The rows are grouped in 5 different ways at once. Each group adds its own fixed numbers to the row, and there is some noise. The rows also spread widely along 14 directions, which tell nothing about the answers.
In the rows, 128 means zero.
Some rows, each with its group in each grouping after it:
[197  89 123 105 134 107 157  91 106 119 111 168 123 140 117 147  79  73
 116 112 121 126 156 169 113 110  90]
beg toz Z721 (0) Z288
[ 99 128 122 154 128 178 123 165 146 163 150 149 131  92 128 113 151 112
 171 137 120 140 126  80 163 177  92]
zudu toz Z721 (0) Z181
[166  73 134  76 129  94 159 104  90 118 120 177 105 143 113 151 116 144
 109 111 165 126 118 121 164 164 104]
ladab tosam Z982 (1) Z903
[149  80 150 133 103 116 210 132  67 174 157 124  98  93 154 149 163 103
  75 137 130 118  82 131 122  98 143]
beg Zos Z263 (2) Z903
[143 167  85 145 112 115 136 146 102 138 169 128 110 121 159  90 148 122
  66 122 125 135 105 126 107  83 148]
Gof nin Z263 (1) Z181
[154 133 129 110 109 113 156 128 116 116  98 137 141 119 140 178 113 107
 123 139  77 135 135 153  87 104 127]
zudu rep Z982 (2) Z288
[140 191  40  89 108 135 103 135 160  96 136 125  95 120 174 104  99 108
 195 154 147 166 110  96 163 118 120]
Gof kab Z982 (1) Z181
[161  54 152 131 105 131 187 129  52 162 130 142 127 127 147 130 160 136
  82 139  95  96 145 120 129 130 112]
vupir nin Z721 (1) Z288
[111  91 103  69 119 158 185 126 121 135 101  99  95  76 165 185 116 119
 166 113 155 135 101 146 116 123 138]
vupir Zos Z721 (1) Z288
[147 100  98 128 114  99 158 126  78  91 153 150 111 125 164  61 114 113
 145 143 144  89 192 138 154  58 139]
Nipe kab Z263 (2) Z288
[119 130 176 120 101 101 169 127  88 138 135 128 198 141  90 127 166 142
  90 120  69 114 139 121 122 120 120]
ladab tosam Z721 (1) Z181
[175 129  93  81  87 108 174 131 105 105  81 175 107 132 101 208 124 122
 147 120 147 130 142 138  78 102 115]
Nipe rep Z721 (0) Z181
[123 139 152 116 177 129 122 118 148 172 157 124 176 124 105  80 109 118
  97  93 119 132 133 143 134 152  98]
zudu toz Z263 (1) Z181
[105 128 141 146 185 161 111 132 170 189 142 176  92 117 164 108 108 167
 153 121 160 146 124 107 140 183 143]
vupir Zos Z263 (0) Z288
[ 86 109 138 169 107 169 140 199 109 114 152 153 139  55 138 124 146 151
 138 149  78 135 154  91 117 113  73]
Nipe kab Z263 (1) Z903
[124  83 112 104 147 152 157 128 119 151 150 135 128  93 108 104 130  87
 149  89 179 121 130 124 162 151  99]
zudu rep Z721 (0) Z181
[130 164 140 155  96 108 138 171 130 115 131 153 166 134 112 123 150 146
  87 145  61 118 156 116 113  85 119]
ladab Zos Z982 (1) Z181
[149 122  89 118 114 136 146 104  83 154 163 115 114 129 168  83 133  68
 124 123 139 133 126 131 130 117 131]
Nipe tosam Z263 (0) Z181
[125 146 148 100 133 117 147 158 155 137 128 149 148 120  97 137 123 172
 111 120 136 123 123 124 131 132 116]
beg tosam Z721 (2) Z181
[104 164 158 107 188 130 127 114 184 145 103 147 173 141  73 128  98 167
 132  64 151 113 174 168  85 152 161]
Nipe nin Z721 (1) Z903
[151  84 120 117 148 152 171 107 113 159 143 146 121  90 133 109  96  59
 138  92 160 123 149 165 130 108 108]
beg nin Z982 (2) Z181
[157  83 139 101 159 124 139  90 112 118 115 136 135 128 144 127  76 114
 100 106 115 125 152 166 121 154 106]
ladab nin Z982 (1) Z903
[118 125  98 158 117 140 108 136 114  86 147 133  96 106 182 102 125  59
 148 139 103 143 117 109 166 149 124]
zudu nin Z982 (1) Z181
[157 149 151 147 117  90 152 105  98 110 124 141 118 146 183 133 109  83
 117 162  64 137 107 142 118 102 161]
vupir tosam Z721 (2) Z181
[140 147 163 143  93 109 150 100  73 178 129 182 159 158 120 177 166 132
 115 146  55 173 113  87  94 155 101]
ladab Zos Z263 (0) Z288
[105 131 132 132 137 166 131 145 158 145 125 107 121 106 185 108 118 124
 171 160  99 126 132 108 154 155 135]
vupir Zos Z721 (1) Z181
[147 127 109 116  80 128 192 152 109 142 101 171  96 111 118 182 169  98
 184 141 148 122 119  96 133 121 129]
Nipe nin Z721 (1) Z181
[144  44  96 123 119 160 122 118  74  99 110 142  58 120 173 155 127 108
 112  96 154 106 144 144 135 187 149]
Gof tosam Z982 (1) Z288
[131 135  96 142 143 162 107 169 176 111 124 113  81  93 138 149 115 122
  68  92 144 121 103 159  91 147 168]
beg rep Z721 (0) Z903
[155  58 129 102 147 147 190  87  56 187 149 155 105  97 148 141 119  94
 132  97 169 153 105 125 132 162  86]
Gof nin Z721 (2) Z181
[129 106 138 135 156 143 104 127 121 119 145 116 152 126 146  80 100 111
  77 102 100 106 166 161 131 154 122]
zudu tosam Z982 (2) Z181
[104 156  96 155 101 166 145 137 116 144 105 161 115  99 137 165 152  93
 167 112 116 123 161 142  71 115 162]
zudu nin Z263 (2) Z288
[168 141 126 119  74 109 204 133 122 128 108 135 183  90 134 139 123  33
 179 191  35 142 130 129 125  61  58]
ladab nin Z263 (0) Z903
[111 131 114 119 112 154 148 114 106 183 159 110 106 106 210 100 146 123
 181 179 112 157  91  82 159 143 138]
vupir kab Z263 (0) Z288
[163 163 108 141  93 141 140 132 123 173 114 168  76 142 134 197 160  97
 123 137 127 160  76  92 108 171 145]
beg Zos Z721 (2) Z181
[141 104  95 123 127 170 151 164 125 139 142 132 115  82 132 124 118 118
 116 114 132 131 139 130 112 115  89]
Nipe toz Z721 (1) Z903
[123 151  94 140 113 149  87 117 103 102 132 166 131 151 161 108 107 147
 137 125  90 137 187 126  95 116 133]
vupir tosam Z982 (0) Z288
[110 145 115 125 109 138 126 178 141  74 108 113 115 101 160 153 118 161
  94 134  90 111 131 148  95 104 149]
vupir tosam Z721 (1) Z181
[ 89 100 116 126 138 180 122 183 147 137 140 132 123  61 130 134 130 131
 130 112 134 136 119 104 149 187  65]
zudu Zos Z263 (2) Z181

New rows. What belongs after each?
[ 74 160 169 171 161 162 155 141 148 177 137 163 128  90 159 137 127 164
 162 128 108 149 128 121  86 110 173]
vupir nin Z721 (1) Z903
[125  95  84 135 101 163 127 114  40 100 145 159 141 124 112 101 134  94
 115  76 120 113 213 145  82 106  98]
Nipe tosam Z263 (1) Z903
[158 103 152 106 149 133 196 126 139 189 114 116 111 106 152 148 121  99
 120 123 144 115 104 157 113 133 151]
Nipe nin Z721 (1) Z181
[127  53  80  57 101 160 166 131  96  95 109  84 109  80 165 156 112  94
 153 127 150 114 132 140 149 151  81]
zudu Zos Z721 (0) Z181
[192 180  96 103 148 103 124  78 127 167 111 201 126 180 101 141  97 115
 111  90 156 151 144 150  72 134 123]
Gof nin Z263 (0) Z181
[170 118  97 137  60 131 132 173  92  72  75 170  60 116 144 249 146 105
  83 134  89 140  98 126  73 150 118]
Nipe tosam Z982 (1) Z181
[126  94  80 140 114 133 136  94  33 121 167 222  91 143 138 108 134 118
 156  91 182 140 185 106 129  94 125]
zudu Zos Z982 (0) Z288
[159 159 128 117 140 117 109  87 125 130  91 159 128 187 110 157 114 113
 111  86 117 130 152 159  81 171 172]
Nipe tosam Z721 (1) Z288
[125 111 135 137 122 125 151 141 131 118 124 153 117 112 164 121 121 132
 180 169 103 124 146 104 168 125 127]
ladab toz Z721 (1) Z288
[145 152  67  85 121 173 134 193 177 149 123 123 122  84 129 134 118 159
 113 139 135 143 109 105 121 144  67]
zudu nin Z721 (1) Z903
[130 139  85 111 102 120 122  92  82 127 165 126 118 160 150  84 149 112
 130 119 139 137 130 100 161 130 152]
beg nin Z982 (1) Z288
[145  90 131 107 136 144 153 137 130 123 115 131 116  86 167 149  97 113
 159 151 101 149 113 122 146 154  82]
Gof kab Z721 (1) Z288
[146 121 143 142 113 104 201 148 134 153 152 131 103  86 206 117 122  85
 153 194 104 138  86 119 161  56 144]
ladab Zos Z982 (0) Z181
[162 155  79  95 124 148 166 169 159 162 116 136 138 106 119 114 107 132
 115 115 153  99 182 166  74  58 115]
Nipe Zos Z263 (2) Z181
[157 152 107 176  92 105 137 150  92 125 126 212  63 142 161 168 150 157
 100 152 113 136 129 110  88  90 166]
ladab toz Z263 (1) Z288
[145 126 118  79 130 119 184 113 145 141  73 172  94 132 116 176 122 139
 194 112 196  88 166 156 116 112 191]
zudu kab Z721 (1) Z288
[153  99 121 136 107 153 198 167 119 185 143 130 123  93 145 104 155 110
 106 139 136  87 145 140 125  75 142]
ladab tosam Z721 (0) Z181
[105 105 115  84 162 170 173 213 190 172 150 159 149  40  87 107 116 202
 147 105 190 126 133 105 156 112  47]
Gof nin Z982 (1) Z903
[121 119  69  69 125 152 140 143 117 119 136 101 130 109 141 109 109 190
  86  98 163 115 159 146 101 110 115]
ladab nin Z721 (1) Z181
[141  86 150 170 183 151  92 131 152 128 131 167 112 118 146 106  94 103
 121 121 108 139 124 115 165 235  89]
Gof nin Z721 (0) Z903
[113 108 145 145 135 153 179 142 103 169 174 105 145  82 192  87 115 109
 131 153  91 142 138 131 111  69 114]
Nipe Zos Z721 (0) Z181
[140 210  91 135 147 167  75 135 194 148 107 184 132 150 126 125  93 120
 180 128  97 172 145 103 111 168 112]
vupir tosam Z721 (1) Z288
[134  97 127 127 136 128 104 122 146  74  96 151 102 113 158 141  88 109
 161 152 106 126 142 126 161 197 104]
ladab kab Z263 (0) Z903
[125 104 114 130 134 141 155 122 114 144 124 126 109 100 129 139 147  69
 103  81 144 109 119 161 115 141 155]
zudu nin Z263 (1) Z288
[126 119 175 161 141 108 161 102 118 154 123 174 127 151  93 136 162  94
 128  94 135 103 126 128 140 153 183]
vupir Zos Z721 (0) Z903
[ 99 115 144 184 162 173 136 155 131 157 152 141 112  76 145 123 134 109
 118  91 130 129 124 136 106 144 156]
Gof rep Z721 (2) Z181
[115 176  93 138 134 149 107 101 133 144 147 145 107 125 197 110  94 115
 171 145 112 173 134 124 100 116 147]
beg nin Z263 (0) Z288
[147 122  99  88 123 141 187 132 118 181 149 119 148 110 118  96 137 125
 127 111 148 115 139 136 129  69 120]
vupir toz Z721 (1) Z288
[101 119 170 130 168 126 119 108 139 108 118 110 137 122 130 152 105 102
 108  82 109 139 110 156 118 191 148]
Nipe Zos Z721 (1) Z181
[ 92  92 131 140 114 151 116 129  79  76 124 136 121  85 193 154 101 139
 142 155  65 155 142 113 117 172  77]
ladab nin Z263 (2) Z181
[ 48 123 179 185 169 118  83 141 103  71 162 163 133 100 118 136 129 156
  77  69 101 149 118 126 112 172 137]
zudu rep Z263 (1) Z181
[125  63  96 177 123 174 139 138  52 147 198  97  72  82 207  87 154  73
  56 107 131 138  86 118 139 143 134]
Gof Zos Z721 (0) Z181
[151 168 120 129 142 146  93  90 162 164 112 137 116 176 148 114 116 111
 150 134 123 127 143 121 135 202 175]
beg nin Z982 (2) Z903
[ 96 167 116 102 124 160 102 109 120 140 148 102 203 124 129 104 116 135
 140 126  58 185 131  94 123 177  57]
ladab nin Z721 (1) Z181
[158 127 129 111  77 158 151 149 136 142  71 144 161 108 110 213 139  64
 159 154  49 142 135 118 103 168  56]
zudu Zos Z982 (0) Z181
[120 143 112 104 120 153 140 155 163 169 114 111 145 122 126 123 148 157
 123 127 124 101 143 127 120 138 140]
vupir Zos Z263 (0) Z288
[ 91 132 134 147 146 137  89 133 127 102 141 135 145 124 100 114 136 118
  85  72 108 129 129 125 132 182 115]
vupir Zos Z263 (1) Z181
[114 127 129 126 188 151 128 111 172 151 153 137 132  84 146  75  74  71
 170 104 146 154 125 143 162 147 104]
ladab kab Z263 (1) Z181
[115 134 126 122 141 137 118  78 115 133 117 148 130 136 142 149 109 107
 152 100 117 159 131 134 120 180 144]
ladab nin Z982 (2) Z288
[ 85  86 162 185 141 171 137 181 139 155 155 189  92  84 127 121 157 162
 134 113 160 105 144 101 149 152 154]
beg tosam Z982 (0) Z903
[111 103 157 164 116 131 132 123 111 111 130 118 114 108 155 135 141  88
 129 138  89 112 119 128 147 165 154]
beg toz Z263 (2) Z903
[110 150 133 113 119 124 165 153 135 125 107 184 147 130 136 124 119 203
 202 153 126 102 208 121 113  67 150]
Gof tosam Z721 (1) Z288
[114  87 172 122 152 124 157 110 108 147 130 129 150 116 117 127 139 117
 130 101 128 118 117 123 161 195 120]
Gof nin Z721 (2) Z181
[121  81 151  91 124 123 177 128 112  91  93 171 134  94  97 190 105 144
 160 110 135 122 153 137 118 133  87]
beg nin Z721 (1) Z903
[160  90 134  82  74 137 171 117  66 141  91  96 151 126 142 175 150 100
  98 144  63 109 130 142  99 152  93]
vupir tosam Z263 (1) Z181
[117 113 133 169 148 140 173 170 157 125 128 196  81  64 133 152 117  69
 177 114 143 145 102 123 148  94 129]
vupir Zos Z721 (1) Z288
[150 141 121 130 159 137 108 146 171 124 130 130 130 125 145  94  88 106
 138 136 111 134 139 127 146 162 107]
Nipe rep Z721 (2) Z181
[163 114 122 184  69 148 161 147  54 135 135 167 149 123 105 137 169  83
  72 124  58 105 179 130  72  87 106]
beg nin Z721 (2) Z903
[128 110 153 134 136 139 153 118 131 173 121 115 125 130 132 132 158 106
 128 117 117 107 111 126 149 169 169]
vupir toz Z721 (1) Z288
[146  88 141  48 135 115 191  68 116 145  87 124 138 132 160 142  87  99
 221 142 147 114 164 161 136 133 132]
Nipe tosam Z263 (0) Z288
[197 117 118  87 105 101 169  83  91 131  97 172  92 152 165 172 105  71
 165 162 118 144 115 129 131 133 121]
zudu tosam Z982 (1) Z903
[119  77  81  86 152 198 128 137 143 146 134  69 107  86 212  89  85 125
 136 128 142 111 166 156 135 143 124]
zudu Zos Z982 (1) Z288
[110 160  76 163  85 136 140 144 119  78 122 143 103  92 177 130 131  60
 179 148  87 132 139 135 110  64 152]
vupir nin Z263 (0) Z288
[144 105  88 129  79 180 146 195 115 150 118 176 127  92 123 135 156 144
 139 152 103 111 172  95 118 118  59]
vupir tosam Z263 (0) Z288
[ 96 150 123 128 116 131 138 138 119 155 143 136 164 133  54 118 194 142
 121  70 158 106 132 105 143 158 149]
Gof toz Z721 (2) Z181
[119 131 145 148 145 136 103 104 128 118 122 118 136 135 151 129 117  94
 108 116  78 145 115 130 130 202 134]
ladab nin Z721 (1) Z181
[158  68 191 135 143 100 201  66  58 167 136 143 155 136 157 118 120  82
 115 133  81 123 144 156 125 112 135]
ladab nin Z721 (1) Z288
[136 114 142 142  99 160 125 140  92 163 140 152 165 134  77 136 170 137
  85 107  95 122 154  98 111 177  83]
beg kab Z721 (0) Z181
[146  77 187 125  93  94 123  54  36  82 101 142 108 172 171 194 131 116
 127 163  56 139 121 110 137 214 140]
beg kab Z982 (1) Z903
[ 95  94 119 166 134 164 122 136  94 134 158 115 118 101 130 116 160 115
  56  67 134 117 125 140 111 165 151]
ladab nin Z721 (0) Z181
[132 159 119 135 146 118 120 106 162 129 141 142 108 129 127 123 119  59
 162 109 139 162  81 116 161 154 158]
beg rep Z721 (0) Z288
[168 149  86 170 129 139 166 119 107 168 144 188  67 119 150 124 137  34
 132 103 163 134 121 142 104  84 173]
zudu nin Z721 (1) Z181
[124 143 125  75 132 121 139  88 112 130 128  96 165 143 175 120  87 162
 122 139  89 149 140 151  97 116 135]
ladab tosam Z721 (0) Z288
[125 117 132 134 136 138 145 154 142 150 143 122 120  99 119 128 151 123
 115 118 136 126  84 106 162 173 127]
Gof toz Z721 (2) Z903
[132 140 119 134 164 147 149 163 173 157 133 165 138  94 116 106 107 117
 130 105 136 126 147 141 121 105 112]
zudu nin Z721 (1) Z288
[ 97 116 142 128 126 124 156  96  73 135 154 166 120 131 156 111 129 156
 178 132 149 133 159 103 142 122 147]
beg nin Z721 (2) Z181
[116 111 129 155 127 108 129 142  97 120 144 188  77 130 136 129 158 166
  99 117 162 117 117  96 152 163 149]
ladab nin Z263 (1) Z181
[123 163 140 146 122 127 135 106 129 166 123 113 143 149 164 106 150 114
 139 142  96 108 145 136 110 144 187]
Gof nin Z263 (0) Z181
[ 97 132 121 108 135 167 157 160 145 180 142 141 153 101 117 104 145 174
 173 123 145 129 156  94 137 135 108]
Nipe nin Z721 (1) Z288
[188 144 106 138 114 143 157 210 192 160 106 175 109  87 106 156 132 125
 105 147 124 113 120 127 111 103  99]
Gof kab Z982 (0) Z903
[151 167 133 127 120 144 182 136 186 200 121  75 157 122 113 101 157  63
 132 129 115  82 130 160 127  92 195]
beg toz Z721 (1) Z903
[122 139 126 109 114 132 125 132 136  91 105 123 159 123 127 148 109 133
 122 130  78 130 143 140 108 141 116]
ladab tosam Z721 (0) Z903
[ 87  85 165 156 175 159 122 127 125 165 155 166  89 105 160 117 129 147
 147 110 159 139 110  95 172 203 139]
vupir Zos Z982 (2) Z181
[116 104 111 134 159 176 101 127 114 131 165  89 147 102 176  68  95 136
  67 112  89 145 140 135 120 163  94]
ladab nin Z721 (1) Z903
[120 146 136 130 118 119 145 135 137 101 116 149 101  87 152 192 115  92
 158 146  95 185  58 104 136 152 111]
ladab kab Z721 (1) Z181
[116 196 137 197 121 144 107 171 167 144 138 134 127 111 167 119 148 100
 130 170  47 150  99  98 127 142 158]
zudu kab Z721 (2) Z288
[160 103 119 154  95 136 140 144  77 114 136 171 109 101 146 161 131  68
 107 146  70 172  90  95 138 159  57]
ladab tosam Z721 (2) Z181
[143 118 143 134  92 130 147 143  96 110 117 104 136 101 160 185 133 102
  87 151  41 152  97 136  76 128 114]
Nipe rep Z982 (0) Z903
[154 127 135 123  98 134 164 104 107 135  86 135 112 107 157 228 119  55
 135 132  80 150 102 166  63 126 137]
zudu toz Z982 (0) Z181
[145 126 102 177 118 166 103 140 121 157 118 191  79 139 146 126 144 125
 140 135 134 109 172 104 125 182 141]
ladab toz Z263 (2) Z181
[155 190 112 129 121  56 150 123 150  85  97 185  79 151 123 165 118 106
 108 105 159 113 110 173  98  68 218]
ladab tosam Z263 (1) Z181
[ 87 153 114 169 166 150  68 124 162 125 158  86 117 132 145  56 142  71
 104  74 135 114 112 142 163 207 205]
Nipe tosam Z263 (2) Z288
[103 121 129 147 127 116 146 152 119 101 138 142  91  94 139 158 146 147
  74  98 142 128  87 136 116 123 176]
ladab nin Z982 (1) Z903
[ 91 140 137 153  86 128 191 188 122 137 148 133 105  63  93 181 205 125
 107 108 144 126  57 102 124  97 175]
beg rep Z721 (2) Z903
[104 148 126 127 159 173 119 118 162 172 128 136 156 128 147  92 102 154
 181 125 117 123 188 133 112 131 141]
vupir toz Z721 (0) Z288
[102 104  77 109 107 163 118 157 119  64 137  97 131  78 146 119 110 112
 154 126 112 139 142 118 142 135  75]
Nipe toz Z721 (0) Z903
[128 138 113 167 154 130 111 122 143 131 133 153  88 137 134 109 139  96
 110  83 166 109 121 139 137 169 193]
Gof nin Z721 (0) Z181
[161 112 148 127 123 108 140  87 113 171 121 137 125 176 147 116 153 106
 149 146 116 108 131 113 169 179 168]
Gof toz Z982 (0) Z288
[180 156 134 126 127  74 165  87 101 139 105 210  94 167 141 181 110 113
 150 134 131 157 114 128 102 110 158]
Gof Zos Z721 (2) Z288
[130 115 152 127 167 115 162 126 141 148 164 139 123 112 127  91 107 105
 112  99 159 124 119 142 155 102 139]
beg Zos Z721 (1) Z181
[142 108 144 165 108 131 172 156 101 142 130 192  91  83 127 190 149  71
 109 113 114 149  77 125 108 108 118]
vupir tosam Z982 (0) Z181
[130 131 113 120 102 108 114 126 112  61  87 141 101 143 126 187 141 127
  95 107 117 109 125 142 109 169 167]
zudu nin Z982 (1) Z903
[102 175 129 156 116 144 138 114 117 148 153 172 135 118 118 132 143  82
 166 105 114 165 123 114 109 100 155]
beg tosam Z982 (1) Z903
[142 104 168 156 144 110 188 176 171 135 115 159 133  71 115 143 117  77
 136 130 108 102 130 164 128  81 118]
Nipe toz Z263 (0) Z288
[122 131 131 107 140 164 160 114 134 171 122 122 159 100 133 136 108  83
 159  96 109 147 148 162  90 113 128]
Nipe tosam Z982 (1) Z288
